There are 10 hidden switches. A switch that is on adds its own fixed numbers to the row, and there is some noise. The rows also spread widely along 16 directions, which tell nothing about the answers.
Known rows, each followed by its switches (1 for on, 0 for off):
[ 10  -6  15 -12  -8  -5  -4 -11   1  -2  -4 -12 -10   5   5   5  -5 -10
  -7   5 -10 -13   0   4 -15  16  -3   2   5  -2   1   1 -18   6   5  13
   6  -4]
0 1 0 0 1 1 0 1 0 0
[  6 -10   0  27   4  -5  14  14  -5  33 -11   8   6   7  34 -23 -21 -24
  25  -6   5 -21  -3   4   0   4 -30  15  21  16   5  13 -15   0  11  -9
   8   1]
1 0 0 0 0 0 1 1 0 1
[-11   0  19   1 -14  -6  -4  -4  -2  -5   4   7   6   1   5   9   4 -10
 -14  13  -9  -4 -16 -14  -4  -6   1  10  19  -4   2  10  -3  14 -17  -9
 -14  -1]
0 1 1 0 1 1 1 0 0 0
[-18  -9  15  -3  -7  10 -14   8  -5  -2   7  12   9 -13 -13  10  17 -15
   1  12 -14   4   7 -27  -3   7  -1   4  -4  -4  11  10  21  -4 -14  -1
 -29   2]
1 1 0 0 1 1 1 0 1 0
[  3   4  20  12 -11   9   6 -12  -3 -13  -3   0 -29  12   8  -4   3 -10
 -23  -1  -5 -22  13  -2 -13   5   9 -14   1  12   8 -14  -9   9 -13   5
   1   4]
0 0 0 1 0 0 1 0 0 1
[  4 -15   7  13 -20  -3   6  11 -10  18  -3  -2 -12  -8  19   4  10  -6
  -2   1  11 -38  27  -9   5   7   4 -10  15  -2   9   5 -11   2 -15  -3
 -10   8]
1 0 1 0 1 0 1 1 0 0
[ 13 -11 -24   4  14  31  -7  11  17   2   9   0   3   8   0 -13 -23 -10
 -19  -2 -12  -1   4  -5 -16 -21 -11  -9 -12  23   8   0  15  39  -7  -7
  15  -8]
0 0 1 1 1 1 1 1 0 0
[ -3  -2  12  14  -9   0   1   5  -9   5   6   4  10   1  16  -4  -3  -7
  13  13   3   6   6 -19   2  -1  -7  19  33   5   0  33   0   4  -6  -2
 -31   1]
1 0 1 0 0 0 0 0 0 0
[ -3 -24  15  16 -18  12  -9  -4   5 -18   5   7 -13  -4  23 -20  -4  -6
 -20   4 -11 -20  17  -9 -11 -10   3  -2   7  14  -1  15   3  43 -26 -12
 -12   3]
0 1 1 1 1 0 1 0 0 1
[ -8 -14  37  -1  13  28 -12  -6   1 -40   6  10  -6 -11 -20 -23   5  -4
  10   8 -19   3   9  -7   0  21  -3   2  -6  12  13   8  -1   3  -7  24
  -7   8]
0 0 1 0 1 0 0 0 0 1
[ -8   7 -16 -21 -17  -7   1  -9  -5   6  -1   7   6   9   0  29   4 -13
   1  -3 -10  11   0 -21 -14  -8 -21  -4  -2 -21 -12  -1  23   6 -13  -1
  -9 -17]
0 0 0 1 0 0 1 0 1 0
[ 21   4  -1   7   5   4   0  -3   0   6  -1 -23   2  -9  13  -2 -17   6
   1  10  -3  -6  10  -1  10   0  10 -14  15   9   7   9 -26  -3   4  -2
   5   1]
0 1 0 1 1 0 0 0 0 0
[-24  -3   4   1   9  11  -3  -8   2 -11   6  16  30 -17 -10  -7  -7  -8
   7   5 -18  20 -13 -25  -4 -10 -11  10   4  -1   2  13  19  12 -18  -8
 -15   0]
0 1 1 0 1 0 0 0 1 1
[  1  -6  19   9  17  10  15  -8 -12   1 -16  -5  10 -18   8  -5 -16   8
  14  -1  -2  -4 -13  -1   9  -1  -6  -6  28   9  18  15 -23   0 -15   2
   4  11]
1 0 0 0 0 1 0 1 0 1
[-11   4  23   7  -2  -5  11 -11  -2  -2  -3  15   6 -16  -4  -5  11  -2
  18   4  -4  -1   5  -6  16   6 -10 -21   9  -1   4 -19  -9 -34 -12   3
   4  14]
0 0 1 0 0 1 1 0 0 1
[ -2 -23  -8  16   9  16   1   3   2  12 -20 -10   3 -24   3   7  20   5
  10  22   4  -1   2  10   6 -11  -5 -11  -5   7  -3  22   7 -19  -8 -17
   1   1]
0 1 0 1 1 1 1 0 0 0
[  7 -30   5   0  10   6 -17  34   0  20   2  16  14 -24  -7  12  15   4
   3  13  -4  -5   0   7   2   9   6  15   5   1  25  26 -10   1 -14  -9
  -8  18]
1 0 0 0 1 1 0 0 0 0
[ -9 -16  14  13  -8 -19   1  -2   9  11  -2   6  15 -16  17 -21   8  -2
 -12   7  -7 -20  -7  -7  -6  -3   1   3  21  -8  -4   1 -11  10 -19 -19
   1  10]
1 0 1 1 1 1 1 1 0 0
[-13  -1  -6   7 -13  -1   1  10  -7  19  -1   2  12   1   0  12  14 -25
  -8   8  -8 -13 -11 -21  -7  -1 -11  10  -2 -11  -4   3  12   8  -4 -23
 -13 -14]
0 0 1 1 0 1 1 0 0 1
[  4  -9 -20 -33  19  13  14   8  -5   0  10  16  16  -6 -18  11  -1 -18
  -1  -3  -8  -7  32 -25 -15   4 -17   3  26 -24  23  18   2  16 -27  19
  -3  -4]
1 1 1 1 0 1 0 1 0 0
[  0  -6  -3  12   7   7  -5  -3  -6  13   4  -1  21 -23  -1   1  -4   8
   5   2   2  23   3 -25 -14  -9   4  -5  -3   5   1  22  21   5  -9 -10
 -24  12]
1 1 1 0 0 1 0 0 0 0
[ -4   6   4 -16  25  33   6   2 -13 -33   3 -12   0  -3 -26   8   6  -1
 -21   4 -13  -5 -14 -25  -1  -4  14  -3   3  -8  13  20   9  33 -19   1
  -7 -16]
0 1 0 1 0 1 0 0 0 0
[-24  -1  17 -10 -27   8 -10   6   4 -19  12   7   1  -3 -15  12  32 -19
 -14  18 -22 -23  14 -24  21   5   2  -7  -2 -12   0 -18   8   4 -17  -7
 -14 -13]
0 0 1 1 1 0 0 1 1 1
[ -3   1   6   7  20  22  -2  13   0  -1   7   9   3   1 -20  -4  10 -15
  -2   9  -6   7   2 -14 -12   5  -3   4  -5  13  17   5  15  -7   0   8
  -9   3]
1 0 0 0 0 1 1 1 0 0
[ 21  21   0   9   8   2   3  13  -5   9  13 -31   0  -4  -3   7  -4 -14
 -29   9   1 -26  -3 -22   5   8  28 -23   6  -1  12 -13 -28   3   8 -14
  10  -4]
0 1 1 0 1 1 1 0 1 1
[-18   1   6   9   8  20   7   1  -4 -15   5   7   9  -3   4 -29  -7 -13
   6  -5 -12  -4   2 -34  -2  -4 -10   0   7   2   2  11  22  16 -11  -4
 -18  -5]
0 0 0 1 1 1 1 0 1 0
[  2 -21  22 -15  -2  17 -17   6   5 -18   7  25   0  -7   1  -1  -9   0
   5  -1 -25   2  10   1  10  -6 -15 -10  -5  15  16  -1   0  22 -24   0
   5   7]
1 1 0 1 0 1 0 0 0 1
[  8   2   6   0 -11   5 -15   9   2   3  17   6   4  -6   5   6  -8  -3
 -11   1 -14  -2  22 -17   9  -3   9 -16  -2  11  14  -7  -5  15 -12  -8
  -9   6]
1 1 0 1 0 0 0 0 0 1
[ -4   3   2  -9   8  18  -6  -1  -3 -12  -7 -10   7   0 -13  28  15  -4
   3  21 -15  13 -22  -6  16 -14 -13  -9  -1   0  -3   9   7  -1 -10  -7
   6 -19]
1 0 0 1 0 0 1 0 0 1
[ -7  -9   6  10  -4  18   0 -17  -4   8 -19   3  -3 -10  -2  15 -17   5
 -15 -10  -9  -3 -11   2  -8 -16   3 -21  -9  22  25 -15   1  15 -29  -2
   7  13]
1 0 0 0 0 0 1 1 1 1
[  3   8   2   5   2   3   7 -21 -12   5 -11 -11  11 -12   0  10 -26   2
 -17  -9 -11  -1 -21 -13 -10  -8  11 -12   6   1  14  -4 -14  20 -18  -9
   6   4]
0 1 1 1 0 0 0 0 1 1

New rows, each followed by its switches (1 for on, 0 for off):
[  1   0  16  12  -6  -4   3 -16  -5   0  -6  -8 -11  12  16 -17 -12 -14
  -4  -5  -4  -7  -6  -8 -25  10  -7   9   7   9  -5   8  -1  14   5  10
  -6  -3]
1 0 0 0 0 0 1 1 0 0
[-10   3  -2  11  26  16  15   5  -5   6  -5   6  11 -11 -19   0  11 -12
  -3   6  -1  -4  -2 -11  -4   2   0  -1  10   4  23   4   0 -12 -13   2
   0   5]
1 0 0 0 0 0 1 1 0 1
[ -3   5  12  10   0  -4   9 -14  -2   3  -8 -14  11  -9  12  -2  -7   5
   4  14  -1   3  -8  -5   3  -4   0   2  32   3   3  13 -17 -10  -4   0
  -9   4]
0 0 0 0 1 1 0 1 0 0
[  6   0 -31  -8  28  12  14  -2   1   8   2 -11  18 -15   3 -10 -15   3
   8 -14   5   2  16 -24 -11 -10 -11 -17   0  -6  -3  14  19  18  -8   0
   4  -6]
1 1 0 0 1 0 0 1 0 0
[ -8   8  15 -21 -12  -3  14  -9   1 -15   1  12   2   2  -5  22  15  -7
   7  12  -6  -7   6  -6  22  -7 -19 -21  24 -12  -2 -21  -9 -17 -21   6
  11  -5]
0 0 1 0 0 1 0 1 1 1
[ -6 -11   9  -3  -2   5 -10  15  25 -13  25  21   5 -14  -3 -15  19   0
 -23  12 -12 -13  32 -10  12 -11   8 -22  10   9  11 -19  -2  11 -29  -7
   3  13]
1 0 0 0 1 1 1 1 0 1
[ -8   2  17   5  -5  13 -13  21  -9   1  16  16  20  -1   1   5  -2 -10
   8   7 -15   9  -9 -34   8  -3  -7  14   5   2  11  18  19  14  -9 -15
 -32   1]
1 0 1 1 1 1 0 0 0 0
[ 13  -8   7  14  14   1   0   9   8   2  11 -11  -1 -16   0 -43  -1 -21
  -6   1 -10 -39  30 -10   0  30   8 -13  -2   2   8 -13 -27  -1  12   3
  17   7]
0 1 1 1 1 0 1 1 0 1
[ -4 -31   6   7  -7  19  -6  -2  -2   2 -10   4  -3 -23  14 -15 -14   7
  23  -9  -3  -4  22  -2   1  -1 -12 -15 -13  17   5  12  14   9 -11   0
 -10  11]
0 1 0 0 1 1 0 0 1 0
[  1  -8  -1 -10   3  -4   3  -2  -3   3   0  -5  12 -19  -9  -5  -3  -9
 -10   0 -12 -19   8 -15   0   9   7  -9  14 -16  11  -2 -18   9 -15   0
   7   1]
0 1 1 1 0 1 1 0 1 0
[ 15 -28  -8  -1   2   4  -7   5   7  10  -7 -11 -11 -15   2   0  15  -2
 -27   0  -4 -27  14   6 -22   6   6 -17 -14  -1   1  -1  -6  22 -12  -8
  18   2]
1 0 0 1 0 1 1 1 0 1
[  1  15 -12 -10  10   5  18 -10  -7   4  -2   5  15   1   4  18 -14  -6
   1  -3  -5  11   1 -22 -10 -14 -12  -5  28  -9  10  11   0   5 -22   1
  -3  -3]
1 0 0 1 0 0 0 0 1 1
[ -9 -13  18   0   0   0  -1   7  -3  -7  -3  -5  -1   0   4 -12  13 -13
 -11   7  -8 -24 -17  -7  -4   6  -1  15   6  -3  -6  13   0  25  -3 -11
  -2 -12]
1 1 0 0 0 1 0 1 0 0
[ 17  -8 -14  13  -6 -33   0   3   1  46   4  -2  14 -30  21 -12 -13   2
   0 -11   6 -15  33  -7 -17  19  14  -9  11  -9  11   0 -26 -12  -1  -3
  -5  27]
0 1 0 0 1 0 1 0 0 0
[  5 -16  10   0   4  22   1 -19  -1 -22  -4 -10   2 -13   8  -5  -6  -7
  28  22  -9  14  35 -14  10  -4 -24 -17  25  11  -2  27  -3 -13 -11  20
  -7  -3]
1 1 1 1 0 0 1 1 1 1
[  3 -18   2   4 -16   7   5  -1  -2  13 -28  -8 -28   3   2  24  25  -6
  -9  10   4 -30  -1  26   0   1  -5 -16 -13   4  -1 -12  -7 -13  -7  -7
  19  -6]
0 0 0 1 0 1 1 0 0 0
[  4 -12  -7   1  17   8  -2  13  -3  12   1   7  17  -5   0  -2 -16 -16
   4   0 -10   2  -8 -11 -15   2 -12  16  13   4  16  23  -4  18  -7   1
  -1   0]
1 0 0 0 0 0 1 1 1 1
[  3  -4  20  -8  -6  -9   2   3 -11   3  -1   6   8  -1  14   3 -18 -16
   4  -4 -14 -17 -10 -12  -1  14 -11   9  28  -9  17   8 -26  13  -9   5
  -1   2]
0 0 0 0 1 1 1 1 1 1
[  9   1   4  -5  -5  17   6  12   2 -10  -5 -15 -20  14  11   5   5  -3
  10  12   3 -29   7  13  38  -6 -12 -19   8  13  -6  -6 -15   0   4  -2
  21 -19]
0 0 0 0 1 0 0 0 0 0
[ -4  21 -14 -10   3  -6  -3   5  -5  23  11  19  31  -3  -7   8 -22 -14
  20 -15 -18  20  -3 -28   4   0 -18  -6 -18  -5   6 -19  18  -8   5  -6
  -4  -2]
0 1 0 1 0 0 0 0 1 0
[  9   7  23  -8  -1 -10   4  -6  -4  -9   9  12   4  -6   3   4   1  -8
   4   6 -10  -2   9 -13   4  10  -2 -12  19  -8   6  -7 -20 -12 -13   4
   6  10]
1 1 1 1 0 0 0 0 1 1
[ -1 -18  34  14 -23   4 -22  -7   2 -11  -4 -15 -16  -4   2  11  22   0
 -26  28  -8  -9 -14   5  -1  -4  17  -6  -8  17  -7   2  -3  10  -8 -12
  -7  -1]
1 1 1 0 0 1 1 1 0 0
[ 23  -3  10  -9   4   8   0 -11  -9  -8  -2 -19  -2 -13   3  13 -14   4
  -2   6  -9  -3  11  -8   6   2   1 -28  12   0  11   4 -27   4 -11  10
  10   3]
0 1 1 1 0 1 1 1 0 1
[-21   0 -18   9  17  16  13  11   8  12  -9   1  20 -21 -20  -3  18  -2
 -12   7  -3 -14  -9  -9  10 -14   9 -11  -4  -3  10 -11  11  -7 -17 -25
   8  -2]
0 0 0 1 1 1 0 0 1 0
[-10  -3  -4 -14   0  -8 -12  -7  17  -1   5   2  29  -8   2 -10  -1 -11
  29  18 -23  26   4 -12  11  -2 -36   3  10  -9 -19   8   7 -18   8   4
  -3 -14]
0 0 0 1 1 1 1 0 0 0
[ 12 -21   6  -4  13  11 -11 -11 -11   8 -13  -1   9 -20 -10  15  -8   2
  10  -6 -14  15  -9  -5 -24  12 -12  -5 -18  -2  12  15   1   6 -10  11
   3  10]
1 0 1 1 0 0 1 1 0 1
[  3  -1  30  20  -3   9   6  -3 -11  -5  -9 -26 -15  -7   5  -1  14   3
 -22  18   6 -27  -2  -5  -1  11  29  -2  24   7  14  15 -24   0  -6  -1
 -14   7]
1 0 0 0 1 1 0 1 0 0
[ -3  -2   5  -9  -2  -6 -12   4   9   4  15  11  24  -9  -2 -10 -22  -7
 -11   1 -21   5   1 -15   1  -5   3   5  19   6  17  -2 -11  22 -14  -3
  -5   6]
1 1 0 0 0 1 0 0 1 0
[-19   8  24   2   0   5  -5 -12 -11   1   1  10  13 -18 -23  20  17  -7
  -3   5 -14  16  -3 -30 -15  13   4  -6  -8  -7  20  -7  14 -24 -15   9
 -27  15]
1 0 0 0 1 1 1 1 0 1
[  0 -13 -10   9  22  12  14  -9   1   8 -14  -7   9 -25   1 -29 -15  -6
  12  -9  -6 -19  24  -4  -4  11  -9 -11  12   0  17   7 -17  -3  -9  11
  11   8]
0 0 0 1 1 0 1 0 0 1
[  9 -10  10  -6  14   8 -12  22  -5  -2  17  20  22  -9   0  -1 -20   5
   1  -2 -13  11 -16 -12   2  -7  -1  11   7   7  16  19  -1  35 -15 -10
  -6   9]
0 1 1 0 0 1 0 1 0 0
[-18  -3  17  14  -1   1   5   3   9 -10   2   6  12 -13   7 -27  10   0
  -4  14 -10 -15   2  -8  18  -5   6   2  27   3   3   3 -10   0 -16 -15
  -8   5]
0 0 0 1 1 1 0 0 0 0
[  1   4  -8  -5  -8  -7  -3  -6  12   8  10   2  15   2   5 -12 -11 -13
   8   3 -13   2  21 -13   0   3 -17  -2  10  -3  -5  -8  -3  -4   3   6
  -1  -4]
0 0 1 1 1 0 0 0 0 0
[ 10   2  20   6  -3 -10   3  -6  -4   4   1  -8  -2  -7   8   4   6  -5
 -15   6   3 -12  -5 -12 -20  13  11  -3  15  -8   3   2 -19  -3  -6  -4
  -1  12]
1 0 1 0 1 1 0 0 1 1
[ -3  -3   0  -1  11  11   1  -6   4  -7   2  -3   4 -14 -22   3  12  -2
 -33   9 -12  -2  10 -10 -24   4  20   1  10  -4  20   6  -8   9 -21   3
  -7   7]
0 0 0 1 0 1 0 0 0 1
[ 12  -2 -14  12  14  18   0   9  -2   9  -3 -15   4  -8   6  -4  -7   7
   1   0   3   1  -1  -9   2 -12   3 -16  -9  13  -4  12  11  10   0 -16
   4  -4]
1 0 0 1 0 0 0 0 1 0
[ -8 -15 -10   7   6   0  -2   0  15  19 -10   1  18 -17   9  -9  -4  -6
   8   3  -8  -6  -8   6   9 -15 -22 -14  -6   9  -4  -8   2   0  -5 -21
  21  -2]
1 1 0 0 1 1 1 0 0 1
[ -8  -4   5  14 -24   5   0 -10  -3  27 -11   5   0   3  16   9 -14 -30
   9   3 -12  -7  18 -11 -13   4 -21   2   2  13  14  -4   2 -16   2  -2
 -16   3]
1 1 0 1 1 1 0 0 1 1
[ -7 -22  -9 -14 -22 -18  -8  -7   4  24  -9  -3  26 -12   7   1 -20 -21
   2  -2 -27 -18   1  -6  -1   5 -26  10  17 -16   6  -1 -22  22  -9  -1
   7 -11]
0 0 1 1 0 1 1 1 0 1
[-11  22   0   5   6   5  11  -6 -12  14  -3 -17  13   1 -13   0 -15 -18
 -11  -6 -10 -13 -15 -27  -1   5   4  -2  11  -2  18 -10  -7   5   0   2
  -6  -9]
1 0 0 0 0 1 1 0 0 0
[ 15  -8 -14  -7   0  12  -1  15  10   8   6   8   2  -1   9  21   1   0
  -8  13  -3  -1  20   3   3 -18  -9 -13  13   7  10   5  -5   4 -17 -11
   5   3]
0 0 0 1 1 1 0 1 0 1
[ -6   7 -10 -14  13  16   1 -19   4  -5  -3 -18  20 -17 -16   5 -12   2
  -4   4 -18  12   3 -23   2 -11  -3 -21   2  -4   8  -1   6   5 -12   4
   1  -8]
1 1 0 1 1 1 0 0 0 0
[  2  -1  -7  17  -5  -5 -11   5 -12  38   0  -9  28 -25   1  12 -19  -1
  -2  -9  -8   1 -10 -24  -5   6   9  -3 -11  -1  18   1  -5   7  -2 -14
 -16  13]
0 0 1 0 1 0 1 1 0 1
[ -2   7  23   2 -23 -15   5  -3 -14  16  -5  12  -3   5  15  15  -3  -6
  -4  -7  -7 -15  -5 -11  -2   7   0   0  15  -7  13  -9 -12  -1 -14  -6
 -12   9]
1 0 0 1 0 1 0 0 0 0
[  0  -2  -1  14 -12  -3   4  11  -3  15   5   1   9  -8  22  -4   1  -4
   0   0   1 -19   8 -22  10  -7  -2  -6  12  -3  -4   7   1  14 -12 -25
 -10   1]
1 0 1 1 1 0 0 0 0 1
[ 15 -12  16  -7 -30   2 -23   8 -15  20   1 -12  -3  -4   6  40  -8 -10
  -6   5 -13 -14   4 -13   2  13  -1  -8  -5   0  20   2 -15  11  -5   2
 -14   2]
1 0 1 0 1 1 1 1 0 1
[ 27 -21  22   3  -3  11  -2   5   3  -7  -2  -7 -32  -4  10 -21  -7 -12
  -8  -6  -7 -47  29  11  -3  27   4 -26  -5  10  16 -19 -36   5   0  13
  29  13]
0 0 1 1 1 1 1 0 1 1
[ -9  -1  -4 -23  -9  -7  -3  10   3  12   3   8  25 -17 -13  23  10 -12
   9  15 -20  -9  14 -11  27   4  -8  -7  14 -19  15 -11 -13 -21 -11  -2
   0  -4]
0 1 0 1 1 1 0 1 1 0
